There are 8 hidden switches. A switch that is on adds its own fixed numbers to the row, and there is some noise. The rows also spread widely along 8 directions, which tell nothing about the answers.
In the rows, zero is written as 128.
Some rows, each with its switches (1 for on, 0 for off) after it:
[108 155 119 143 129 110 170 143 100 169  97 129 126 143  82 135 150 152
  93 168 105 118 167  99 148]	0 0 0 0 1 0 1 1
[135 161 128  74 115 160 121 117 166 121  53 108 171 123  93 134 128 191
 189 180 124 134 186  66  69]	1 1 1 0 1 1 1 0
[123 107 142 156 137 139 149 176 127  64 104 184 148  86 126 154 109 139
 145 107 165 159 126 115 129]	0 0 1 1 0 1 1 0
[109 103 173 173 178 133 118 192 171 135 144 175 128 163 123  76 136 132
 118 155 133 137 167 143 182]	0 0 0 0 0 1 1 0
[170 141 134 173 183 101 144 173 131 119 157 158 125 171 131 126 114 155
 150 144 121 137 167 146 177]	0 1 0 0 1 0 1 1
[ 98 113 156 139 153 107 112 176 177 113 115 139 144 158  99  97 104 169
 158 135 126 149 177 115 114]	0 1 1 0 1 0 0 0
[ 66  97 200 153 130 139 125 153 154 107  94 155 165 138  95 145 104 143
  98 115  84 140 140 152 127]	0 1 1 0 1 1 0 0
[170 177 119 158 158 133 146 158 122  86 112 182 133 110 163 161 130 139
 177 118 119 152 122 137 168]	0 1 0 0 0 1 1 1
[ 92 164 127 141 157 131 165 184 148 152  84 200 157 128 110 115 102 134
 175 133  72 146 147 115 130]	0 0 1 1 1 0 1 0
[141  77 136 158 148 140 162 167 158 109 112 146 140 127  93  95 105 155
 154 165 184 156 185  98 137]	1 0 1 0 0 0 0 0
[146  86 158 119 128 187 126 133 184 129  75 107 158 114  72 122 131 165
 164 203 166 152 182  94 121]	0 1 1 0 1 0 0 0
[ 89 128 153 130 104 141 161 109 116 144  68 114 153 122  78 161 133 148
 105 159  94 122 152 107 115]	1 0 1 0 1 0 0 1
[108 171 122 134 133 123 120 168 183 145  69 157 122 131 118  93 150 152
 182 142  92 142 146  91 122]	1 1 1 0 1 0 1 1
[100 111 198 124 140 140  72 131 168  73 106 118 165 140 109 150 107 169
 165 131 118 142 147 140 103]	0 1 1 0 1 0 0 0
[ 72 109 130 175 121  69 170 191 132 112 101 165 121 128  95 122 115 152
  96  87 124 152 140 109 126]	0 1 1 0 1 0 0 1
[ 67 164 134  93 119 140 133 152 174 157  52 131 166 134  88  91 123 168
 161 161  86 133 190  73  76]	1 0 1 0 1 1 0 0
[ 93 190 131 136 162  99 106 165 122 119 119 166 141 142 140 150 129 140
 167 100  67 123 127 127 127]	0 0 1 1 0 0 0 0
[ 96 107 151 114 123 150 157 148 171 110  66 144 164 124  79 100  88 172
 178 171 150 155 187  86  87]	1 0 1 0 1 0 1 0
[139 100 169 160 110 138 107 129 127  62  96 122 116 101  98 173 136 159
 109 124 176 143 116 123 139]	1 1 0 0 1 0 1 0
[145 152 111 145 165 107 120 170 143 171 132 145 126 173 109 106 159 159
 145 162  99 118 172 104 154]	0 1 1 0 0 0 1 0
[ 86 125 165 118 101 172  92 148 199 119  39 129 126  86 102 104 165 147
 138 159 156 156 134  89 122]	0 1 0 0 0 1 0 0

New rows. What belongs after each?
[100 127 131 139 116  96 108 159 124  96 109 122 124 124 103 146 156 170
  92 105 140 126 141  94 114]	0 1 1 0 0 1 0 0
[123 124 180 125 161 146 134 141 163  80 100 149 177 148 113 138  51 168
 196 150 123 165 168 146 115]	0 1 0 0 1 0 0 0
[ 75 119 127 180 139  68 156 219 156 109 118 184 112 137 116  76 126 147
 101  91 141 145 164  99 128]	1 0 1 0 1 1 1 1
[ 49 157 157 124 122 119 123 141 143 166  76 129 143 143  92 122 149 147
 120 148  61 121 155 110 115]	0 0 1 0 1 0 0 1
[ 84 150 171 116 155 119  94 161 208 133  99 121 146 170 116  68 122 160
 159 160 115 133 199 116 114]	1 0 0 0 1 1 0 1
[ 83 116 205 141 155 183  98 154 186 135  88 174 166 130 111 125 119 120
 165 161  74 140 130 156 145]	0 0 1 1 1 0 1 0
[112  59 147 141 116 167 146 180 199 142  65 131 142 104  61  79 141 155
 111 179 187 163 189  75 121]	0 1 1 0 1 1 0 0
[120 105 151 140 100 178 117 143 177 128  38 130 132  76  79 144 153 137
 133 152 141 145 119  95 123]	1 1 1 1 1 0 0 0
[142 124 169 177 158 114 102 143 103  85 151 131 125 147 117 183 128 151
 103 111 119 129 125 166 169]	0 1 0 0 1 0 0 0
[174 181  82 161 176 110 141 184 136 163 129 154 117 145 129 120 167 148
 170 145  96 130 163 108 167]	0 1 1 0 1 0 0 1
[103 171 128 152 146 137 157 177 134  97  79 193 139  96 124 134 101 136
 188 113 113 171 127 124 139]	0 0 0 0 1 0 0 0
[ 82 116 138 172 140  97 126 194 146 166 114 161  94 141  92  89 165 129
  70 135 133 127 140 104 166]	0 0 0 1 0 0 1 0
[ 84 110 135 173 120 130 127 177 155 146  83 154 102 107  95  94 172 130
 107 134 138 137 133  95 152]	1 0 1 0 0 0 0 0
[ 59 118 165 133  98 139 167 148 136 122  52 167 167 110  83 148 103 152
 105 122  84 148 135 113 103]	0 1 1 0 1 1 1 0
[115 129 115 157 126  90 158 189 134 130  97 157 131 137  91 129 121 158
  93 106 113 126 159  90 115]	1 1 1 1 1 1 1 0
[ 85 108 135 157 125 123 142 180 155 171 100 143 117 135  81  91 184 140
  71 159 126 126 173  94 150]	0 0 1 0 1 1 1 1
[ 77 107 163 150 123 113 151 159 142 146  96 143 147 152  86 128 128 152
  76 137  89 126 161 122 129]	0 1 1 0 1 1 1 1
[133 144 112 172 146 113 142 190 160 154 107 177 114 136 131  91 163 134
 127 131 106 132 145 109 166]	1 1 1 0 0 1 1 1
[103  95 163 133 116 145 101 131 132  69  96 108 134  94  86 160 146 165
 126 135 180 142 146 102 110]	0 0 1 0 1 0 0 0
[ 79 127 143 156 115 120 110 176 176 132  75 156 105 108 103 101 175 141
 126 126 124 144 122 101 136]	0 1 1 0 1 0 1 1
[ 78 126 127 129 112  90 195 142  95 120  90 140 156 134  77 149  98 173
 109 135 117 138 171  91  97]	0 0 1 0 1 0 1 1
[ 62 129 191 123  93 169 106 131 173 100  36 150 157  96 101 147 129 146
 135 124  89 143 113 120 101]	1 1 1 0 1 1 1 0
[115 107 133 123 136 113 173 168 157 103  98 130 152 136  88  92  95 181
 138 168 190 160 215  81 102]	0 0 0 0 1 1 1 1
[144 137 141 184 165 141 168 167  93 104 134 183 142 122 134 163 117 124
 121 122 118 143 134 155 184]	0 0 0 0 0 1 0 0
[154 132  89 143 116 126 193 159 139 159  62 137 134 109  81 132 125 149
 135 157 133 141 166  69 123]	1 1 1 1 1 0 0 1
[ 65 145 193 172 159 115  98 159 131  96 130 187 126 145 142 137 118 127
 134 102  78 137 100 177 168]	0 0 0 0 0 0 1 0
[139 148 116 129 110 133 122 150 129  99  71 118 124  87  98 172 155 159
 112 123 162 143 132  79 116]	0 1 0 1 1 1 0 0
[ 95 105 169 167 127 112 157 184 179  76  85 183 135 124 120  99  80 146
 132 108 146 171 146 133 133]	1 1 0 0 1 1 1 1
[ 81 124 149 131 119 117 179 145 147 137  66 145 160 136  83 133  89 158
 135 145  95 148 167 107 104]	0 1 1 0 1 0 0 1
[153 145 157 159 153 130 102 162 130  47 127 159 135 116 142 169 125 155
 153 101 148 150 122 145 149]	0 1 0 0 1 1 1 0
[175  98 131 154 155 147 117 166 155 110 129 134 128 129 101 128 150 163
 154 163 177 145 166 105 152]	0 1 1 0 1 0 1 0
[ 49 117 176 128 144 107 109 163 164  98 107 153 152 148 110 103  96 159
 156 122 115 146 160 122 102]	0 0 1 0 0 0 0 0
[125 183 141 113 114 124 142  93  93  82  73 133 151 115 129 202 110 166
 168 135  98 137 118 122 116]	0 1 0 0 0 0 1 1
[149 113 154 174 165 144  91 187 198  78 119 187 118 121 148  94 127 141
 207 126 159 163 128 132 160]	1 1 1 0 0 0 1 0
[ 82 150 145 166 153 117 162 190 130 142 110 180 141 143 110 113 115 131
 108 118  87 140 155 136 152]	0 0 0 0 1 1 0 0
[159 111 166 163 150 133 125 124 126  73 133 147 140 136 133 171 113 149
 154 134 131 136 127 156 156]	1 1 1 0 0 0 1 1
[ 57 182 136 130 119  83 128 145 128 130  74 156 133 129 123 144 134 149
 142 100  56 132 115 113 111]	0 1 1 0 0 0 0 1
[ 97 137 151 149 120 129 201 135 122 125  64 167 169 127  97 159  70 142
 143 127  72 148 143 127 118]	1 1 1 0 1 0 0 1
[102 119 208 128 162 162  73 132 193 101 104 154 162 155 132 123 110 150
 198 157  90 141 137 160 135]	0 1 1 0 0 0 1 0
[146 113 118 142 130 110 138 166 168  91  97 124 126 123 105 108 122 172
 168 142 179 156 177  81 111]	1 1 1 0 1 0 0 1
[116 134 155 141 168 146 157 175 162 171 105 179 175 172 107 105 103 146
 151 165  58 134 181 137 144]	0 1 1 0 1 1 1 0
[127 115 131 112 112 176 135 138 174 148  50 115 148 104  72 119 145 162
 162 190 147 151 171  75 112]	0 1 1 0 1 0 0 0
[113 131 215 139 147 157 111 124 176 123  89 149 162 157 118 149  86 134
 154 157  67 134 133 175 148]	1 1 0 1 1 0 1 1
[ 67 176 165 147 139  86 112 158 141 117  99 162 127 155 126 135 120 149
 136 103  59 132 123 146 135]	0 1 0 0 1 0 1 1
[131 120 165 165 157 181 115 152 139 128 112 167 143 115 113 146 152 124
 151 156 108 140 126 148 174]	0 0 1 0 1 0 1 0
[161 104 126 143 161 165 163 208 201  97  83 184 167 105 116  95  79 149
 211 146 171 186 179 100 120]	0 1 1 1 1 1 0 0
[ 90 127 147 164 131 117 127 184 152  90  90 187 127 109 114 128 120 147
 154  96 120 162 117 122 131]	0 1 1 0 1 0 1 0
[157 115 129 174 134 159 185 161 145 128  82 183 138 105 109 133 116 131
 158 150 126 159 139 124 165]	1 1 1 0 1 0 1 1
[157 103 157 190 160 136 115 158 129 144 136 152 124 151 112 155 147 122
  97 133  98 112 124 155 191]	1 1 1 1 0 0 0 0
[135 127 101 135 118 139 174 161 138 126  67 164 135  95  96 122 127 160
 165 157 153 161 148  69 123]	0 1 1 0 0 0 1 0
[168 133  94 163 171 114 199 184 119 130 125 192 146 143 118 123  96 155
 174 145 122 152 166 108 153]	0 1 1 0 0 0 1 0
[ 95 110 185 118 146 154 115 138 174 107  99 130 174 139 116 116 115 152
 158 167 123 140 179 130 115]	0 0 1 0 0 1 0 1
[141 140 143 145 153 129 130 154 126  85 122 170 158 131 136 157 113 159
 162 119 114 144 141 131 136]	0 1 1 0 0 1 1 0
[ 99 100 199 184 144 133  96 160 156  82 122 171 127 124 128 151 136 128
 125 104 105 144 100 173 168]	0 1 1 0 1 0 1 1
[118 136 147  99 118 143 123 125 141  92  75 112 174 124  94 162 111 182
 152 146 127 140 172  96  81]	0 1 1 0 1 1 0 0
[159 144 113 156 169  95 163 189 126 114 133 175 140 154 129 130  94 155
 138 124 134 142 164 116 149]	0 1 0 1 0 1 1 0
[143  82 122 152 129 125 191 155 115 166 102 142 143 140  66 140 121 151
  82 173 139 131 166  93 143]	0 1 1 1 0 0 1 0
[155 139 158 105 145 162 111 113 185 124  78 116 168 143 116 137 112 157
 203 186 110 132 168 114 114]	1 1 1 1 0 0 0 1
[ 96 117 157 141 147 169 143 175 187 139  76 166 147 118 107  73 120 133
 151 175 144 163 169 109 144]	0 0 0 0 0 1 0 0
[ 92 168 147 125 131 118 149 146 129 107  82 163 167 127 123 159 101 148
 149 114  68 126 146 119  99]	1 0 1 1 1 1 1 1
[129 115 114 133 117 146 191 151 128 146  65 149 156 113  70 139 111 166
 142 172 129 154 170  79 116]	0 1 1 0 1 0 1 0
[111 103 197 135 128 154  66 124 187  88  90 113 129 132 109 120 133 153
 148 157 153 141 137 131 134]	1 1 0 0 0 0 0 0
[177 153 115 169 193 108 154 202 162 111 145 174 141 160 147 104  98 152
 182 135 129 160 188 136 162]	0 1 0 0 1 1 0 1
[120 101 140 166 135 126 101 181 158 178 111 130 104 136  74 115 194 135
  68 152 126 114 142 104 165]	0 1 1 1 1 0 1 0
[ 80 149 120 163 145  98 154 195 145 138 105 179 130 126 127  94 144 133
 127 114 104 141 155 105 143]	0 0 1 0 0 1 0 1
[155 139 125 118 130 141  93 131 140  81  95 125 132 105 119 153 157 175
 185 149 163 143 136  87 119]	0 1 1 0 0 0 1 0
[ 67 130 166 136 124 104 171 166 136 134  77 170 163 150  86 138  73 149
  88 119  75 140 153 123 112]	0 1 0 1 1 1 1 0
[102 170 168 121 130 137 102 126 158 109  78 140 142 130 122 145 126 156
 173 148  91 143 131 131 127]	0 1 0 0 1 0 1 1
[ 67  82 192 122 124 113 116 153 205 145  78 127 139 175  72  73  91 164
 108 171 134 134 177 106 106]	1 1 0 1 0 0 1 0
[ 91 128 112 146  87 156 181 164 137 123  21 164 132  49  76 139 132 133
 133 122 145 160 120  65 106]	1 0 1 1 1 0 0 0
